The rows come from 6 hidden closed curves, with some noise, and rows from the same curve form a group. Each curve winds through 6 dimensions. The rows are also pushed far along 4 directions, which tell nothing about the answers.
In the rows, zero is written as 128.
Some rows, each with its group after it:
[ 97 145 123 135 128 121 111 133 119 104 123 157 153 177 126 148 110 114]	(2)
[186 162 153  71 221 167 123 117 148  60  83 105  78  92 120  75 176 143]	(5)
[191 105 147 147  92 118 147 162 145 162 132  64 123 118 157 189  99 140]	(4)
[102 144 129 117 124 138 113 101 141 131 130 126 118  94 118 108 144 136]	(0)
[ 94 125 111 115 110 108 124 111 114 170 129 136 162 105 113 108 135 124]	(3)
[ 98 151 136 191 107 129  96 148 184 142 142 116 140 114 117 162  72 137]	(0)
[123 122 104 116 120 121 118 125 148 129 133 113 109 123 103  95 132 124]	(0)
[153  98  70 106 182  81 137 123 142 116 131 114 129  65  82  36 163 108]	(1)
[146 100 127 138  93  93 127 132 118 179 136 115 160 109 125 107 142 120]	(1)
[138 151 183 154  93 180 119 150 165 148 119  84  91 135 163 199 113 167]	(4)
[117 145 123 159 131 123 143 144 135 117 117 132 134 168 125 119 105 137]	(4)
[ 85 139 117 118 107 140 118 113 123 136 147 148 130 120 117 146 113 125]	(1)
[111 134 141  99 143 170 106 110 129 120 124 138  96 138 134 153 118 116]	(3)
[201 126 152 139 124 128 128 181 177 164 108  35 127  84 140 185 102 149]	(2)
[132 137 130  97 103 128 135 118 112 148 126 114 133 108 131 137 143 137]	(1)
[121  90 129 116 103 109 132 102 100 196 134 118 160  91 133 129 123 109]	(3)
[150  74 136 165 104  85 159 115 108 190 133 108 161 105 143 101 115 126]	(5)
[112 101 127 137 106 118 149 126  83 189 138 137 179 118 135 161 100 111]	(4)
[115 159  92 113 161 124 120 133 155  82 124 138 100 149  97  99 109 124]	(3)
[104 104 167 134  86 145 132  91  85 148 126 144 134 178 165 144 141 127]	(0)
[136 103 131 122 134 141 117 126 133 157 134 119 123 115 130 156  93 104]	(3)
[140 138 130 129 166 121 135 136 117  96 104 144 143 164 124  95 138 127]	(5)
[ 89 120 120 169  91 107 149 120 115 141 134 151 142 177 130  94 131 147]	(5)
[119 126  86 116 150 112  96 132 161 117 139 128 122 107  85 101 113  99]	(0)
[161 109 131 115 154 132 126 130 133 114 124 118 111 112 127  98 170 121]	(1)
[136 108  89 181 132  60 113 154 173 139 140 119 145 123 120 118  88  99]	(5)
[136 141 198 143  87 162 112 139 112 134 101 120 140 192 176 195 140 149]	(1)
[181 115 113  76 191 133 146 114 130  88 108 100  82 101 124  82 165 121]	(2)
[142 126 144  84 116 153 122 110 127 132 113  99  91 122 137 118 173 140]	(0)
[151 130 110 153 161 118 135 178 146 123 124 120 154 126 103 124  96 128]	(5)
[131 119 150 178 120 118 120 136 152 146 122 115 140 139 137 126 103 137]	(5)
[176 141  98 146 155  82 118 163 173  84 125 109 118 120 113  98 138 120]	(2)
[146 118 146 121 153 157 158 120 104 130 123 128 129 111 126 104 129 144]	(5)
[ 85 165 111  87 133 129 145  94  95 106 118 156 126 143 125 102 146 139]	(5)
[ 88 126 112 139 125 125 121 113 141 134 132 129 130 142 112 120  86 128]	(2)
[ 86 109  91 142 115 128 141 127 117 148 161 157 134 149 101 128  68 111]	(3)
[101 154 108 113 134 119 157 117  95 101 117 156 134 170 120  94 138 140]	(5)
[ 64 201 131 121 150 181  54 129 204  64 107 149  73 178  92 109 126 144]	(3)
[106 124  95 149 138  89 131 128 126 130 145 156 154 116 116 113 110 106]	(3)
[ 88 116  68 159 144  63 110 119 139 128 147 159 177 115  74  58 102  91]	(0)
[137  99  72 168 165  87 110 162 174 131 153 122 147  99  83 122  47  85]	(2)
[119 112 138 175 121 116 119 142 143 127 126 124 150 161 136 149  97 124]	(1)
[192 111 130 114 169 117 132 137 141 104 119  94 107 105 140 143 122 106]	(1)
[117 126 109 108 131 117 113 110 125 128 145 148 127 106 117 122 124 103]	(1)
[155 114 145 145 130 148 118 144 151 136 135 101 112 119 140 177  96 120]	(0)
[123 109 117 127 157 141 125 114 142 111 129 127  98 132 116  96 127 122]	(2)
[111 180 175 207 117 178 110 190 172 104 123 126 143 175 137 210  75 163]	(0)
[105 114 112  59  99 104 195  52  23 136 130 155 139 141 154  96 168 128]	(2)
[138 128 118 147 173 123 111 151 150 119 118 132 138 124 111 113 121 108]	(4)
[ 60 174  96  82 134 112 140  72  92  77 114 185 116 170 114  49 177 137]	(3)
[126 117  99 151 123 108 146 149 118 113 151 146 138 154 117 133 100 116]	(2)
[104 174 130  94 133 159 119 120 146  96 110 120  95 140 122 132 137 154]	(2)
[156 110 150 136 133 132 124 131 130 148 118 106 139  94 135 119 157 128]	(0)
[109 136 128  98 139 145 112 120 123 135 121 131 139 118 120 146 124 119]	(2)
[116 128 124 119 101 130 119 118 144 137 140 116 107 111 123 121 143 138]	(4)
[113 124 142 101 131 138 126  99 100 150 119 140 142 106 141 129 153 121]	(5)
[107  92 142 125  71 153 155 125  87 218 151 119 157 105 141 187 101 136]	(3)
[118 129 151 117 100 129 148  93  89 130 118 130 128 162 161 141 131 136]	(0)
[172 111 132 136 157 130 116 137 170 128 130  95  92  92 136 144 104 111]	(3)
[153 127 165  95 136 179 138 104 121 119 116 110  68 127 164 152 154 142]	(3)
[127 103 159 148  75 121 163 103  97 188 122 105 139 132 165 123 145 151]	(4)
[106 136 156 152 114 147 118 128 136 115 110 132 123 192 142 141 118 145]	(2)
[121 130 116 137 143 101 153 108 115 141 117 128 139 125 133 101 111 120]	(4)
[155 141 169  90 163 144 130  98 104 119  77 116 116 131 165 115 183 126]	(4)
[166  76 117 138 101  68 180 122  74 175 128 103 179 132 140 110 118 115]	(0)
[169  98 103 132 103  97 131 150 125 171 164 125 137  92 108 114 119 102]	(1)
[ 60 122 108 139 105 135 126 103 110 163 155 168 147 118 112 120 114 118]	(4)
[151 123 127 198 163 117 100 174 202 147 123  98 133  96 111 124  86 116]	(4)
[ 89 107  91 162 128 104 155 124 111 157 153 159 173 112  80  62  94 130]	(5)
[103  96  87 100 108 108 170 110  57 163 157 161 168 115 106 103 135 111]	(1)
[105 156 170 111  92 173 133 114  89 110 117 150 119 197 168 190 130 145]	(1)
[128 142 151 131 155 175 134 134 131 111 113 131  96 143 139 124 150 143]	(4)

New rows, each followed by its group:
[161 122 137 129 125 148 118 153 150 137 141 107 105 106 129 162 116 126]	(1)
[116 132 104  87 134 112 151  89  79  92 132 167 117 158 130  92 150 113]	(1)
[148 111 100 184 144  82 127 151 175 147 144 105 145  94 106 121  53 111]	(5)
[ 56 214 132  47 139 180 110  75 111  36 102 180  69 176 120  79 225 165]	(2)
[ 89 170 156 165 102 140 132 116 130 114 120 138 141 156 146 151 108 155]	(0)
[141 133 116 113 155 109 145 132 116  98 105 115 140 144 122 104 146 132]	(1)
[174  65 111 116 143 121 150 133 116 178 139  96 124  91 117 110 116 105]	(3)
[116 143  99  97 152 110 140 111 109  92 122 153 115 149 132 112 140 114]	(5)
[165 140 149 126 151 128 127 154 137  99  90  94 135 151 141 143 143 140]	(1)
[123 118 143 148 137 135 126 124 128 127 119 140 128 141 129  90 152 136]	(5)
[ 70 122 112 186  73  86 177 110  82 161 151 160 192 156 122 104  94 141]	(0)
[ 88 117 147 136 106 153 152  88  87 158 137 153 125 143 158 151 114 128]	(4)
[ 97 118  61 191 106  41 123 153 146 138 163 154 186 141  86 108  61  96]	(2)
[178  76 159 128 107 100 170 112 100 189 102  52 159  85 169 137 153 146]	(1)
[125 153 103 136 137 119 101 154 174 106 141 125 115 103 100 126 125 125]	(2)
[124 109 100 168 108  73 120 140 129 141 145 147 165 151 113 110  91 102]	(1)
[171  97 160 152 119 125 140 135 118 142 121 104 134 144 161 157 116 120]	(0)
[123 130 112 141 122  81 138 124 118 140 122 134 161 129 130 109 128 121]	(3)
[ 97 115 124 132 113 157 141 114 101 133 155 159 115 147 133 153 112 121]	(4)
[134 111 144 134 124 147 124 115 138 144 137 121 100 117 148 156 111 121]	(3)
[117 152 146  74 121 145 109  97 116 103  96 124 106 164 138 112 176 136]	(0)
[106 122 136 143 131 166 105 137 152 129 136 130 110 133 117 146 114 131]	(2)
[184 119 106  62 153  92 159 112  96 130 107  94 128  84 132  90 173 117]	(4)
[124 111 137 107 138 152 126 113 114 138 129 127 122 121 136 157 119 115]	(2)
[186 126 113  99 193 126 120 150 151 119 111  99 118  72 114 122 138 103]	(4)
[139 155 105  96 183 113 133 126 133  60  96 126 119 147 112  83 161 130]	(1)
[150 139 114 101 127 125 138 129 137 102 129 108  91 127 127 122 143 137]	(4)
[149 124 147 145 129 141 137 154 132 120 110 106 128 172 141 156 109 139]	(2)
[ 69  74  76 190 109  84 154 109 109 181 183 175 176 105  83  64  70 109]	(5)
[ 72 121  92  90 146 122 148  74  82 109 128 169 132 158 110  80 122 112]	(2)
[130  81 135  77 112  99 187  48  50 163 109 105 144  94 160  70 204 140]	(1)
[151 137 131  91 145 139 144 116 111 112 119 111 113 111 137 142 136 126]	(0)
[125 124 101 182  99 105 118 159 170 131 165 135 117 145 103 115  81 125]	(1)
[157 122 134 157 144 119 147 152 132 122 114 115 132 158 142 138 106 125]	(4)
[114 112 107 132 150  87 128  95 112 123 131 150 157 104 113  66 141 103]	(0)
[129  95 143 136 112 123 150 107 102 147 118 118 133 157 148 114 132 132]	(2)
[156 112  93 102 125  79 136 115 128 109 136 113 113 118 118  83 153 116]	(4)
[173  90 160 178 120 127 143 150 138 195 131  84 143  93 162 189  74 120]	(4)
[ 80 146 120  90  76 115 158  95  62 149 128 154 162 148 135 123 157 144]	(2)
[178 126  85  58 191  90 144 108 110  80 111 119 109  97 119  75 164  96]	(4)
[137 120 131 120  87 129 134 132 124 132 135 114 116 146 135 133 152 145]	(4)
[153  81  68 161 128  72 124 176 159 173 158 100 167  91  75 113  67  93]	(0)
[162 110 124 127 146 109 140 134 126 147 133 114 135  79 144 148 126 113]	(3)
[112 105 126 155 117 118 138 121 124 134 129 131 133 166 128 107 107 128]	(2)
[ 75 132 137 105 110 149 137  76  99 129 122 143 117 157 137 124 125 139]	(2)
[199  93 172  66 152 145 159  77  86 153 106  82 102  39 172 103 220 131]	(0)
[155 120 130  53 153 138 149  93  92 126  96 111 102 117 133  69 201 133]	(3)
[103 127  91 109 141 105 119 124 122 138 131 140 162 108  95 112 110 105]	(2)
[104 128 114 118  90 105 164 109  75 136 136 146 154 160 142 143 114 130]	(2)
[106 151 116 113 138 137 124 131 133 125 125 136 131 116 113 126 130 134]	(5)
[ 42 111 167 218  20 144 122 147  98 217 156 158 213 186 142 211  61 142]	(0)
[ 92 144 107 159 114  92 155 115 107 118 127 152 166 156 111  79 124 141]	(0)
[138 119 108 165 168 105 115 150 163 104 123 137 132 133 100  66 129 120]	(5)
[165 171 146 100 162 124 101 131 168  96  84  81 115  99 128 104 171 141]	(0)
[111 161 102 102 172 102 112  98 139  69 105 157 107 136 112  39 186 125]	(3)
[183 128 177 116 131 160 115 150 151 174 101  60 121  70 157 183 149 140]	(4)
[ 89 143 142 146 144 164 123 111 135 127 128 151 109 137 137 140 108 126]	(4)
[181 147 141 103 164 147 128 135 163  92 103  88  69 117 139 115 156 144]	(3)
[ 90 113  94 126 126 135 130 121 132 151 157 147 123 101  96 104 118 122]	(3)
[107 134  83  94 163 129 140 108 118  87 142 153 105 115  97  85 139 117]	(1)
[ 94 155 105 126 108 114 130 123 120  99 136 158 127 157 113  91 162 141]	(2)
[131 107  85 192 135  61 121 172 155 127 135 130 182 153  94 104  74 104]	(1)
[108 127  79 195 143  88  88 181 203 130 143 122 158 124  66 101  68 112]	(2)
[177 101 119 161 162  83 151 135 130 133 129 109 158  79 126  99 117 110]	(0)
[141 150 124  96 115 101 141 128 108 129 109 109 148 125 135 125 154 138]	(2)
[198  97 121  94 158 110 144 144 130 156 107  69 137  68 121 111 154 122]	(2)
[182 123 179 114 116 167 140 138 119 150 113  77 113 112 173 211 121 139]	(0)
[182 125 157 140 100 115 116 166 145 162 122  79 147  93 155 190 137 134]	(2)
[ 86 153 134 115 118 123 132  94  94 116 116 167 137 156 146 121 158 136]	(3)
[145 136 140 103 142 133 110 144 132 144 105 101 150 106 126 161 128 121]	(2)
[ 92 130 131 182 108 117 107 163 136 149 127 151 178 175 123 150 101 125]	(5)
[131 154 122  91 161 125 102 133 136 106 100 121 142 121 112 126 141 117]	(2)
[176 112 120 107 143 129 128 135 141 130 140 107  98  80 123 125 138 115]	(1)
[111 133  77  98 168 118 105 106 155  71 146 157  81 108  86  56 158 107]	(4)
[139 127  95 126 163 118 125 130 149  98 140 127 110 107 105 116 100 105]	(0)
[136 126 106  82 190 104 162  72  85 111  99 143 119 103 131  49 167 102]	(4)
[ 96 126  24 146 191  37 101 140 164  94 139 171 169 120  43  14 100  75]	(3)
[128 139 104 137 150 119 128 159 148 130 129 125 146 108  97 127  98 126]	(5)
[166 125 119 123 174 111  85 142 189 116 103  89 107 114 105  85 125 107]	(3)
[127 149  91  77 190 136 129 112 135  59 121 137  87 110 102  83 158 118]	(1)
[158  86 163  69 104 141 148  75  70 175 122 114 117  77 165 107 215 129]	(1)
[  4 174 130 154 101 160 112  79 119  92 142 212 119 207 117 100 114 149]	(5)
[121 153 134  78 160 174 107 124 134 110 119 132  98 108 122 148 145 125]	(3)
[114 138 136 145 141 144 132 136 135 132 125 135 143 122 106 102 115 146]	(5)
[127 145 109  83 184 129 129  96 122  55 117 143  91 133 125 103 146 111]	(1)
[160 104 172 131 110 173 152 146 116 154 118  89 113 144 162 187 119 152]	(2)
[198 134 142 135 170 109 109 164 169 120 106  86 127  85 149 164 125 113]	(3)
[ 98 175 124 136 128 117 100 128 170 112 120 131 120 117 122 126 127 139]	(3)
[162 158 140  93 194 122  99 124 154  86  78 114 118 113 124  77 181 125]	(5)
[144 174 133 100 188 147  96 132 164  65 108 132  86 109 134 140 153 121]	(3)
